The rows of a group lie close to one hidden flat surface of 13 dimensions, which passes through zero. Surfaces can cross.
Some rows, each with its group after it:
[-13.1  -4.0  19.6 -23.0  10.0   9.9  13.9  -8.9  35.0   6.5  -0.3  27.4
 -15.5  17.9  23.3  -2.0 -16.3]	Mifu
[  1.1 -34.9  40.8  -7.2 -44.6  32.4 -13.9  23.4 -22.1  10.8  -7.5  -8.3
  28.6 -58.8  -3.7  15.4  -3.0]	fef
[ 24.6 -15.4 -34.4  -4.7 -19.0  13.4   5.1  13.4  18.8  -7.9 -27.7 -17.7
  25.2   9.9 -40.1  -8.1 -34.6]	Pel
[ 20.3  -5.7  33.3 -13.2  -2.0   3.0 -45.1  -1.0 -21.9  24.4   5.4 -11.7
  39.9  15.2   0.7 -19.0  26.3]	viniv
[  8.8   6.3 -31.8  -2.2   4.6  18.2   4.9 -32.7 -21.2 -21.6  25.9 -19.4
   8.6 -17.9  -0.4   2.7 -23.2]	fef
[-20.2 -17.1   6.1  -5.1  -3.0  -1.8  10.8 -23.9   6.3  -5.3  13.7   9.6
 -15.6  -5.7  15.2  -8.1 -18.9]	Bif
[ 18.4  -6.9 -31.6   5.9  12.0  19.6  22.2  35.2   3.4  -0.6 -23.5  -1.8
 -29.8  15.8  -4.9   9.1  -9.6]	viniv
[ 13.3   4.1  30.9  -5.2  -3.0   4.6   3.4  -4.8  15.3  12.2 -10.7  -1.6
  25.8  -3.2  19.7   6.4   1.6]	Bif
[ -7.5 -30.3  33.0   5.9 -39.0   2.3  -0.4   3.2 -10.1   2.6  17.8  33.2
   3.4   1.7  15.7   6.3  31.7]	fef
[ -4.7  -1.0 -10.0  27.5  18.9  12.4 -25.9  26.3   3.9  26.0  39.2  35.5
  20.4  38.6 -17.4 -35.6  18.1]	viniv
[-12.7 -25.9  -3.1 -30.4  10.6  -2.0  -7.4   2.3  20.6   7.5  -9.9  10.1
  -9.4  -3.9   5.1   4.9 -36.4]	Pel
[-16.5  -3.4 -22.5 -26.2   8.1  25.0 -11.2  -4.2 -10.1  -7.3 -44.9 -17.7
 -11.1 -20.6   6.3  18.4   3.4]	fef
[-10.1 -11.7  -0.9  17.5  25.1  -5.0  -5.1  28.9 -13.0  16.8 -17.3  38.6
  -8.3 -10.8 -13.0   3.5 -27.4]	Mifu
[-13.4 -24.3  -1.8 -15.9  -8.9   0.2 -21.7 -11.1  17.9   5.2  -2.0  11.4
   9.9   7.3   5.3   2.8   9.8]	viniv
[-10.7  -0.8 -19.3   7.0   7.7  -8.5   0.2 -26.1 -44.4  -8.4  21.5 -20.3
  -6.6  -7.6  16.6 -12.4   2.5]	fef
[ 19.8  -4.6  19.0  14.6  -6.9  33.8   9.6  -9.3  -5.3  12.4  -1.4  32.9
   3.6  40.9  17.5 -10.3   1.1]	viniv
[  5.3 -11.0  20.0  10.2 -24.5  12.4   2.6  -3.1   1.7   1.8 -24.2  -2.2
 -14.7  -5.3  16.2  17.9   9.1]	Mifu
[-34.3  13.9 -14.1 -26.9  23.8 -11.9 -22.5  -5.4  47.7  13.7  -0.2   3.6
  25.7  31.1  33.3 -12.0  -9.4]	Bif
[  8.4  28.1  18.8 -26.0 -21.2  -9.5 -54.7  41.2   4.1  10.2  24.8 -18.6
  -4.6  22.5   6.7  12.8 -38.0]	fef
[-16.3  15.5  17.7  11.8  15.5   5.4  27.0 -23.4  10.3  -3.0  27.2   7.4
  12.8 -35.2  24.6   3.9  22.8]	Pel
[  3.8  11.2 -12.0  49.7  33.0  17.9  15.3  10.4 -29.6  16.7  -1.7  17.1
  -8.1  -3.5  26.3   2.2  -9.2]	viniv
[ -3.2  25.6  -2.4  33.0  20.0   3.3  -4.1  -3.9   8.0  11.8   2.8   1.6
  24.4   5.3  -1.0 -11.2  45.7]	Pel
[  9.6 -18.2  19.3   3.2 -18.1   2.5 -23.0  19.1  -8.7  11.9 -11.8  20.5
  -0.1  16.1 -13.6   4.3   7.7]	Pel
[ 26.9  -4.3   1.2 -41.6  34.7  37.2  28.0 -14.7 -29.3  -8.3  -4.5 -24.7
   1.5 -48.7 -30.5 -10.8  -0.5]	Bif
[ 23.1  -9.3  14.6  22.7 -14.5 -17.0 -23.0  16.6 -23.8  17.1  -4.3   3.3
  12.9   8.7  -0.9   5.3 -40.6]	fef
[ -7.4  -7.8   2.9  16.2 -10.9  14.9 -12.9   1.0 -27.6   0.4   7.3  10.2
  11.6 -16.1 -18.4 -11.4   2.9]	viniv
[ 13.7 -13.7 -13.7   1.8  -1.9 -18.0 -12.8   1.0  -3.8  -0.7   6.1  -5.7
  -8.3  21.8 -38.1 -18.1   8.8]	Mifu
[ -9.1 -27.7 -14.5   3.7  21.1  -5.9   2.6  24.3 -28.6  18.6  -7.7  12.0
 -12.7  -1.3  28.6   6.9   0.6]	viniv
[-19.4  -1.3  24.2 -11.4  11.2 -12.1 -10.1  23.0 -11.3   6.7   1.7  35.4
  -9.6  -5.2 -32.4 -15.4  22.1]	Mifu
[-13.7 -29.0 -17.6  -1.5 -14.9 -31.7   3.1   1.7  22.4  -0.5  -0.6  24.5
  16.9  25.4  12.1   8.1  32.3]	Bif
[-19.5 -16.3  10.4  -1.5 -15.6 -16.5  -8.2  11.0  12.5   3.6  30.3  12.9
  -0.1   2.4   6.9  -0.5  35.9]	fef
[ 29.0  11.6 -12.4  34.4 -23.2   4.9  27.6 -16.8  14.3 -20.5  -2.2 -26.4
   7.8  -2.0 -37.6  -9.7   1.6]	Mifu
[  6.3   8.0  16.2  18.4 -20.6  -2.7   3.6  21.5  -8.1   9.0  13.7  17.6
  25.6  30.0  -0.5 -21.4  17.4]	Pel
[ 14.1  -2.3   1.8   8.4  27.0  22.1  -3.2 -15.3  14.6  19.6  -8.5  -6.0
  24.6   0.7   1.2 -12.0  -9.2]	Pel
[ 15.6   3.2   9.3  -6.2  22.6  17.1  16.7 -29.6  13.6   3.8  10.9 -21.2
  -4.1   6.1  14.4 -12.4  36.2]	fef
[  3.6 -10.5  13.4  34.5   2.7 -25.5  18.1 -37.5   1.5   8.2  14.2  13.6
  23.3   6.9  12.9 -24.2  -7.7]	Mifu
[ -1.2  34.0 -11.4  -4.2 -14.4 -52.0 -27.1  19.6  10.4 -13.4 -26.7 -18.3
  -7.1  19.9 -18.6  20.1   0.0]	fef
[ 11.0   6.3 -12.3  48.6   2.3   9.6 -10.7  27.9 -19.9  15.0  17.5  12.0
  14.8  12.2 -20.8 -19.4  -8.6]	viniv
[ -6.4  -4.8 -26.6   8.9   8.6 -12.8  -8.3  29.3   0.8  10.0 -29.8  12.0
  33.1   2.6 -14.0  -1.6  -9.4]	Pel
[  4.9 -18.0 -31.2 -20.0 -13.7  18.7  22.3  -7.8  -4.5 -21.9  -3.2 -10.7
  15.9  -8.0  -9.7   5.0  13.9]	Bif
[ 14.2 -19.8   2.7  12.4   1.9 -15.6  14.8  -8.0  20.2  -0.4  -6.8  -5.3
 -23.0 -15.7  -8.6  18.8 -11.0]	Bif
[  9.8   3.8  26.5  15.6   8.9   4.2  -6.9  -8.7  24.4  26.4  -7.5  -2.5
   2.0  29.4  24.8 -15.9  -6.3]	Mifu
[ 30.0  16.5   8.1  19.3 -10.1 -20.5   4.8  22.0   6.6  -4.1 -42.8   3.2
 -10.4   1.8 -30.5  28.5  -9.4]	viniv
[ 33.4 -13.2  22.1  25.2 -20.9  20.3  15.3   5.0   4.0   0.4  14.9  -1.1
 -32.8 -18.9 -23.3   6.1 -45.8]	Bif
[-16.2  -4.7  17.6 -39.4   2.6 -18.7 -12.4   4.3  25.2  -4.7  -3.7  11.5
 -23.2 -17.5 -11.0  23.6  -9.2]	Pel
[ 10.7   6.8  18.7  -2.4 -16.0  17.6  16.2 -17.9  -4.4  -6.9 -31.4  29.0
   7.3   1.6  18.7  28.5 -13.2]	fef
[-13.0   2.4   4.4   4.0   8.8  24.0  13.6   0.3  16.9   5.2  -8.8  17.7
  -1.8  -4.6   6.4  -2.1  -3.2]	Mifu
[ -3.4   9.1  13.1  -1.3 -11.0 -13.0  -2.6  24.0  31.7   4.7  -2.4  27.8
   4.7  28.0  -7.6   2.8   0.0]	Pel
[ 54.8 -13.3  23.3   1.2  -0.3  -1.3  25.2  45.4  12.4  12.0   4.3  14.6
  -1.7   0.2 -32.1  11.0 -29.8]	Bif
[ 10.5 -47.0 -13.1 -15.7 -17.7  -3.4 -15.8  13.4  -9.3   1.9  -7.9  -1.9
   6.4   0.0 -15.2  10.3  12.3]	viniv
[ -2.1 -43.0 -15.7 -48.1 -40.4  18.6 -15.8 -14.6 -11.0 -17.0 -27.0 -32.7
  -9.6   1.3  -4.3   4.7   8.7]	viniv
[ 17.7 -19.1  -4.2  24.9  10.2 -25.3 -11.7 -13.9 -33.3   2.9  30.8  19.6
 -16.0   7.2 -16.3   2.2  19.1]	viniv
[  2.8   2.5  23.2  22.1 -28.1   2.6  17.8  -4.3 -18.7  -7.7 -19.6  -2.0
 -10.7 -40.5  18.3  35.4  -9.5]	Bif
[ 45.7 -26.0 -25.5 -14.5   6.6  -6.0  -6.0   0.4  -5.4   1.2  19.6 -25.1
   0.7  22.4  -2.9   8.5  19.6]	Bif
[ 28.4  -3.7 -15.3  -7.9  25.3  -9.8  47.9 -33.6   5.4 -11.4  30.8  21.5
  15.9  20.5   2.0 -17.1 -36.8]	Mifu
[-11.0  -1.9 -11.5   6.0 -50.4 -24.2 -11.1 -19.4  -7.3 -22.3  -4.3 -31.2
  11.3   1.5   4.3   1.9 -25.5]	viniv
[-15.9 -47.9  31.5 -20.6 -28.1  -6.9 -16.8 -29.7  27.6   0.1  20.4   7.2
  10.1 -24.7   3.7   6.7  22.6]	Bif
[-16.5   3.0  10.6  -2.5  -4.5   1.9  14.9 -13.8 -15.2  -7.1   3.3  15.5
 -11.9   3.8  12.0 -13.9  -8.9]	Pel
[ 27.4 -11.1 -10.7   1.7  16.8  12.5 -18.8   4.1   7.4  11.7  17.6 -13.9
  14.3  -8.9  -8.5  14.0  21.3]	Bif
[ 20.8   4.2 -12.5  16.4 -15.5  16.0   8.6 -16.4   8.8 -12.4   8.6 -42.9
  14.7 -26.8 -25.8  -3.2  -2.2]	Mifu
[ 15.4  10.6   0.5 -21.5  20.5  21.6  -5.8 -28.5 -17.5  -6.9  21.0  37.1
  19.8   6.4  -0.6  13.1  11.3]	fef
[ -2.3  11.7  -9.7   6.7  16.1 -33.8  -9.9  13.1 -11.2   0.5  -1.5   4.4
 -10.3  -0.7   6.4  23.4  16.8]	Pel
[ -8.2  -4.1  14.8  -5.9 -17.5 -10.9   1.7   7.2  -6.2  -0.7  -7.2   6.4
 -10.6   4.5  11.8   2.4 -19.7]	Bif
[  4.2   2.4  -5.7  13.0  -0.7  -8.4   4.2  -4.9  -9.2  -7.6  -7.1  -2.4
 -24.9  10.0 -30.8 -20.3 -15.5]	Mifu
[ -1.7   4.1  12.9 -37.0 -17.6  29.1   0.4   5.3  48.7  -4.7   2.3   7.3
  15.5   3.9   7.0  16.3  -3.6]	fef
[ -6.4  -0.5  20.6   7.0   4.1 -12.4  -5.9  27.4  24.1  17.8   4.5  13.6
   4.2  -3.1   2.6  -2.0  -9.8]	fef
[  3.3 -11.3   4.6  -5.1  20.1   1.4  -0.3 -19.9 -27.5  -3.5  -0.1  14.8
 -26.5 -11.0 -16.8  -2.7  -9.7]	Pel
[ 20.6  -3.3 -11.7   3.2   9.2 -11.6  15.4 -18.9 -25.2  -5.0  10.8  -1.3
   6.1  10.1  14.2   3.2   2.2]	Mifu
[-26.9   0.1 -12.1 -20.7   1.3 -19.3  -0.1 -15.8 -13.1 -21.5  21.7   0.7
 -19.5  -2.2 -26.0 -29.4 -17.7]	Mifu
[-15.5  30.6  -1.0  10.2   5.7 -34.3   9.7 -25.1   4.6 -11.5  17.3  -4.2
  -5.9  11.2  29.2   0.5   5.6]	viniv
[  3.1  -9.6  12.6  -8.2   1.4   4.3   7.5   0.9 -15.4   1.0   9.7   4.1
 -15.8 -10.7   5.3  -1.5 -24.6]	Pel
[-11.8   7.9   7.3 -13.6 -10.7 -21.7  -0.3   1.8 -33.0  -2.8 -24.1 -11.2
   9.3  -7.3  26.8   7.5 -21.3]	Pel
[ 11.3 -26.6 -19.6  12.8  29.8   3.4 -22.8 -12.5   3.6  16.3  58.7   9.1
 -13.1  21.3  -3.4 -15.6  13.1]	Bif
[ 12.2   4.4  16.0  11.5   4.4  -1.8  -9.2   6.0 -33.2   9.6 -27.7 -11.6
 -45.0   6.3  18.4   9.9 -40.6]	Mifu
[ 10.7 -26.2  -4.5  31.7   5.7  20.2  17.4   4.9  16.1   7.1  45.0  17.2
 -13.1  -5.8  -8.5  -8.1 -17.9]	fef

New rows, each followed by its group:
[ 23.2  11.0 -56.0  10.6   8.5  -6.1   3.1 -18.2   4.4 -25.7  -5.0 -33.2
  -9.7   7.8 -45.9   1.2  17.5]	Pel
[ 19.6   2.9 -12.6   4.5   2.9  -0.7   6.1   2.7  14.8  -2.0  -8.0  -8.5
  12.4  12.0 -24.2  -7.4  21.2]	Bif
[  6.2 -12.8   3.7   6.1  25.3  28.6 -47.8  23.9  61.9  39.4  -0.2  -3.3
  -0.2  13.7 -16.7   2.5  25.2]	Pel
[  2.1 -11.7 -30.2   0.5  -3.1  -3.3   9.6   6.1  -8.1 -12.8   3.1  -1.8
 -28.6  10.4 -11.7   2.4   6.5]	viniv
[-27.8  11.6   8.0  -1.4 -15.5  -5.5 -18.4  36.3   6.5   5.0 -14.7   0.5
 -10.0  -6.2   6.0   9.7  10.5]	Pel
[ 30.6   6.6  14.5  10.1   5.7  -3.4  -8.8  27.3 -29.0  13.7  -1.2 -18.6
   4.2 -11.6  -0.6  11.7 -12.1]	Pel
[-14.0 -16.2 -16.4  -2.6  -8.5  13.4  12.3  17.0  37.2  -1.8  -8.3 -24.5
 -23.0   7.2 -12.1 -18.1   2.2]	fef
[ 18.6 -23.3  -4.1  11.7  -0.2  15.7  12.6 -32.5  -1.6   7.3 -22.2 -36.5
 -17.3  15.0  26.9  -8.5  19.7]	fef
[ 11.4   2.7 -19.4  16.3  22.3  -8.8  -7.5   1.6  21.9   9.6  -6.7  -2.7
  -2.6   7.1   2.2   9.7 -32.4]	fef
[  3.5  16.3  11.4  13.2 -19.9 -20.9   8.3  -0.9  21.3  -9.0   0.6 -14.4
 -21.0   9.6   7.2  13.2  13.4]	fef
[ 13.7   8.8 -15.6   2.2  26.3 -13.0 -17.1   5.2  -4.1   6.6  -2.7 -25.7
  -4.5   0.2 -21.1  -5.8   4.1]	fef
[ 12.2  -1.1   4.9  14.1  16.7  25.5  -0.1 -22.5  -0.1   9.8   6.0 -12.6
  -1.3  -9.7  11.4  -0.3   5.3]	Pel
[ -0.1  22.3 -31.6  18.6  -1.3   9.8  -9.4  -5.6 -18.7 -10.4   3.9 -28.8
 -24.2   6.7  13.5  12.4 -21.6]	Bif
[ -5.5   1.8 -27.6  16.5   2.3  -3.6  16.2   5.8 -38.4  -6.4 -11.0  -4.3
   3.5  -4.1   2.2  -9.3 -18.2]	Pel
[ -8.2  -1.6  23.9 -10.0   4.9  12.7  10.2  -0.1 -33.5  -7.1  28.3   5.9
 -39.4 -20.3 -14.4 -18.0 -11.6]	Pel
[ 16.9   7.1  25.4  -7.8  36.1  13.4   2.5  -7.3  23.4  14.4  12.3   0.5
  -8.1 -19.6  10.4  15.5   3.4]	Mifu
[ 10.2  17.5  41.2  13.7   1.4  -3.5  13.6   7.5 -21.4   4.2 -22.4   9.4
 -39.3 -21.2  11.8  21.2 -21.1]	Mifu
[ 11.3  10.2  -8.0  15.9  23.8   8.8  18.3  -0.4  18.0 -12.5   7.7   3.2
 -24.1 -29.8 -64.5  -1.0  21.1]	Mifu
[  8.4   3.8 -10.7  -0.7   7.2  16.1  15.0 -23.1   4.2  -8.1  -1.5 -15.8
   9.4 -17.6 -10.6  -9.7 -11.7]	Pel
[ 27.5  -6.5 -16.5 -13.2  29.3 -11.3  -2.5 -29.4   6.3  -4.6  25.2  -7.4
 -21.9  19.8  -7.2   3.4   3.2]	Pel
[  1.7   2.3   2.0  -6.5  -1.4  19.8  -3.9   0.1  20.0  -1.0 -11.3 -24.3
 -12.3 -24.0   2.0  16.1 -17.2]	Pel
[  5.6  40.9 -12.6  10.7  19.6  34.5 -36.0  15.7 -45.2   8.3   7.2 -19.7
 -16.2  27.6 -26.9 -44.5 -17.2]	Bif
[ -5.4 -14.6  24.6   2.3 -35.5   7.5  10.4  20.1  13.0 -10.0  25.8  32.4
 -13.7  -4.1 -17.1   6.1  34.3]	fef
[-16.9  24.0  14.6 -18.2  17.5  -0.5  -7.4 -44.7  28.3 -10.6 -28.6   4.4
 -18.5  -0.4  -8.2   1.4   7.6]	Pel
[  3.5 -23.9  -8.9 -12.5  -9.8  25.2   6.6 -11.0   1.9  -1.4  17.3  -4.1
  14.2   8.9   2.3 -21.0   0.6]	fef
[ 16.8  13.5  20.2  19.8  -0.7  -8.8  18.8   1.8   5.8  -0.2 -12.1  -0.3
   6.5 -31.6   7.7  31.7   7.2]	Bif
[  6.6  22.3   7.0 -15.7  -2.2   4.5   5.8   7.9  26.6  -4.2  10.1 -12.8
  12.6 -10.2   0.4   5.1 -46.2]	Mifu
[ -4.0  24.8  22.9   4.7 -17.6 -10.9  13.6  -1.5  20.9  -9.1 -13.5  10.6
   5.0 -17.4  12.1  33.5  -7.1]	fef
[ -6.7 -10.1 -13.8 -31.5  19.1   9.9 -21.6   0.5  53.4   2.3  10.2 -11.9
 -18.7  -4.7   3.3  26.1  -1.0]	Mifu
[  3.3   7.6 -14.1  -8.7 -14.8  -5.7 -17.2  -9.0 -21.6 -24.2  21.8  13.9
   0.5  -7.9 -13.7  31.8  15.0]	fef
[  9.6 -10.4 -24.5  11.5  34.0   5.2   5.8   1.7  39.6  16.0 -38.7   6.5
 -22.3  32.3  -1.2  -2.4 -14.4]	fef
[  5.1  19.3  26.8  -6.3  -5.5  15.1  19.9  -2.0   0.6  -1.1 -37.2  25.0
   8.1   0.9   9.9  10.7 -25.6]	fef
[ 28.8 -10.7 -15.8 -17.6  -6.7 -17.0   6.8   8.6 -15.4  -9.4   3.7   1.1
   8.1  13.7   1.1  17.4 -28.7]	Mifu
[  7.9 -34.9  17.3  14.0 -40.4 -26.0  19.2  -8.1 -39.2 -14.0 -19.2  27.6
 -12.9   0.8 -14.1   4.2  12.4]	Mifu
[  9.0  29.1  15.5 -30.5  27.4 -12.3  32.6   1.3 -25.2  -7.5 -29.8 -20.2
  -9.6 -30.8   3.5   5.1 -18.0]	Bif
[-20.2 -26.3 -18.8 -14.3 -12.2 -12.9  -7.2 -28.6  13.3 -21.5  11.9  -0.6
  -5.3 -24.4 -13.4  15.4  10.7]	viniv
[ 19.5 -14.7 -12.6   2.6 -27.2  12.1  23.3 -19.0   6.7 -15.0  20.2 -17.3
  28.9  -0.1  -4.6  -6.1  12.7]	Pel
[ 30.5  -6.1 -15.3 -10.1  28.7  -1.1   4.5   9.5  16.6  12.6  26.6  -7.1
   3.7   4.8  17.8  18.9 -18.6]	Bif
[  4.7  14.9 -31.4 -11.6  17.9  20.5 -18.5  -6.4  20.4  -6.5  13.3 -46.0
  -4.3 -21.3  15.7  33.6  21.2]	Mifu
[  0.1 -34.7 -10.5  10.0 -28.3  53.1  12.8  35.7  17.3   9.4 -12.4  29.1
  31.8   7.8 -11.6  -8.7 -11.1]	viniv
[ -5.8 -43.5   1.9 -35.0 -25.1 -11.7 -17.0  -0.9   7.2  -4.3   0.6  -5.5
 -12.7   5.0 -18.1  -6.2  -6.3]	Bif
[ -8.0  -9.2  11.7  -1.5 -22.0  -9.7  -1.3  12.0   8.7   6.0  15.6 -16.8
  23.7  -9.2  -0.2 -17.5  -7.0]	fef
[  0.6  11.6   6.6 -10.2 -15.2 -27.0   2.8  10.5  -1.0  -1.5  -3.8  -4.3
  14.0  12.2  23.7  11.1 -10.6]	Pel
[-10.1 -20.1  -7.9  17.6 -13.4 -14.9 -13.8 -20.9 -18.2  -1.9  -4.2 -13.0
 -12.1  18.1  -9.1 -30.0  -1.8]	Mifu
[ -0.3  21.3   2.3 -16.1 -13.3   5.4   6.5   4.5  14.6 -11.4   8.8  -9.4
   9.0   6.2   3.0   0.1 -17.4]	Bif
[ -5.8  16.9   3.5 -13.5   0.3 -18.7   4.3  17.1  -3.5  -5.0  -5.4  18.2
  -7.0  26.4 -23.1 -24.7 -24.7]	Pel
[ -2.8 -18.7  16.1  15.7 -14.0 -12.1  24.6  -8.3 -30.2  -8.9 -11.5  37.2
  -5.7  -5.0  -1.2   8.2  42.2]	Mifu
[-50.9  19.5  10.6   2.5  -3.9  -8.8 -11.2  -5.3  -3.5  -4.9 -20.6  12.0
 -10.0  -7.6  10.8 -11.3 -12.5]	Bif
[-17.3   0.8 -36.3 -32.7 -13.0   3.9 -20.4   0.2 -10.0 -15.2  -1.5 -19.8
 -21.1  32.5  15.3  -0.8  17.5]	Mifu
[  1.5 -34.5   8.3 -21.9   4.5  -1.5 -18.1   7.1  32.1  15.4  20.5  13.5
  12.7   3.7  -1.0   3.6   5.7]	Pel
[-21.5   0.5 -20.5  19.9   3.2  42.3  -9.9   6.8 -54.4  -2.4  -5.1  17.0
   3.9 -21.7 -12.7 -11.1  19.5]	Bif
[ 17.5   4.3   9.3 -33.6 -27.3 -28.7   3.4  -3.1  -5.5 -17.4  20.8 -25.5
 -11.0  19.5  -1.6  -2.2  -0.4]	Bif
[  4.5 -40.8  -7.7  -7.8   8.4  26.9   4.2 -19.5  22.8   4.7  -1.2  22.2
   8.3  -7.4 -19.4  -5.7 -16.0]	Pel
[-14.1 -15.6 -10.1 -10.6  19.6  -1.2 -17.1 -18.4 -31.3   1.8  11.1  -9.5
 -45.7  -1.2  17.5  -4.9 -25.2]	viniv
[ -6.4 -21.2   4.5 -11.0  13.9  10.6 -15.4 -41.2   1.8  12.7  -8.1  15.1
  -6.0  32.0  21.2 -18.2  -2.3]	Pel
[-11.7 -26.5 -24.7   3.7  -0.3  29.7  -2.0 -15.2   0.4  -5.7 -21.9  12.7
   7.3  -4.7 -47.3 -27.4   4.7]	Pel
[ -8.4  -6.1  -6.1   0.0  -6.7  16.2 -29.7 -14.1   3.4   0.2 -12.3  -1.7
  18.8  -3.1 -11.8   1.9  27.5]	viniv
[ -5.5 -15.2  -2.5 -25.6   3.9  -1.1  -1.6   7.0  14.1   1.0 -10.7  -1.3
   7.5  -6.7  -1.4   4.0  -6.6]	Bif
[ 16.8  -8.2 -33.4  -1.6  -7.5  -8.1   0.2 -30.1  -2.7  -8.6  -0.1  -4.4
  11.4  50.8   6.7 -10.9 -18.2]	fef
[ -8.5 -17.4  -9.0  11.4  -4.1  42.4 -17.6   7.1  14.9   4.8 -25.4   7.8
 -34.8  -1.5 -29.9  -3.1  -4.5]	Pel
[ -6.3   1.3  15.0  -7.4  18.4  -8.1  -5.3  -1.4 -45.5   6.3 -35.3  11.2
  -2.3 -27.2  -1.4   7.0 -31.1]	Pel
[-15.6 -23.6  17.7 -30.1  -9.0   5.5  23.5 -18.6   2.1 -12.5  13.7  32.1
   2.8   0.7 -13.6 -20.2  22.0]	Mifu
[  1.7  -2.6  -1.9 -11.5 -12.7  -3.2  -8.5   2.6   2.6  -3.1 -32.2  -1.8
  -6.6   2.1  -2.0  15.4 -23.8]	Pel
[ -7.2  24.9   4.5  -1.1   8.1 -21.5 -23.1  17.7  -6.0   1.8 -16.2 -20.9
  -8.4 -26.5  -5.6  22.9  -2.8]	fef
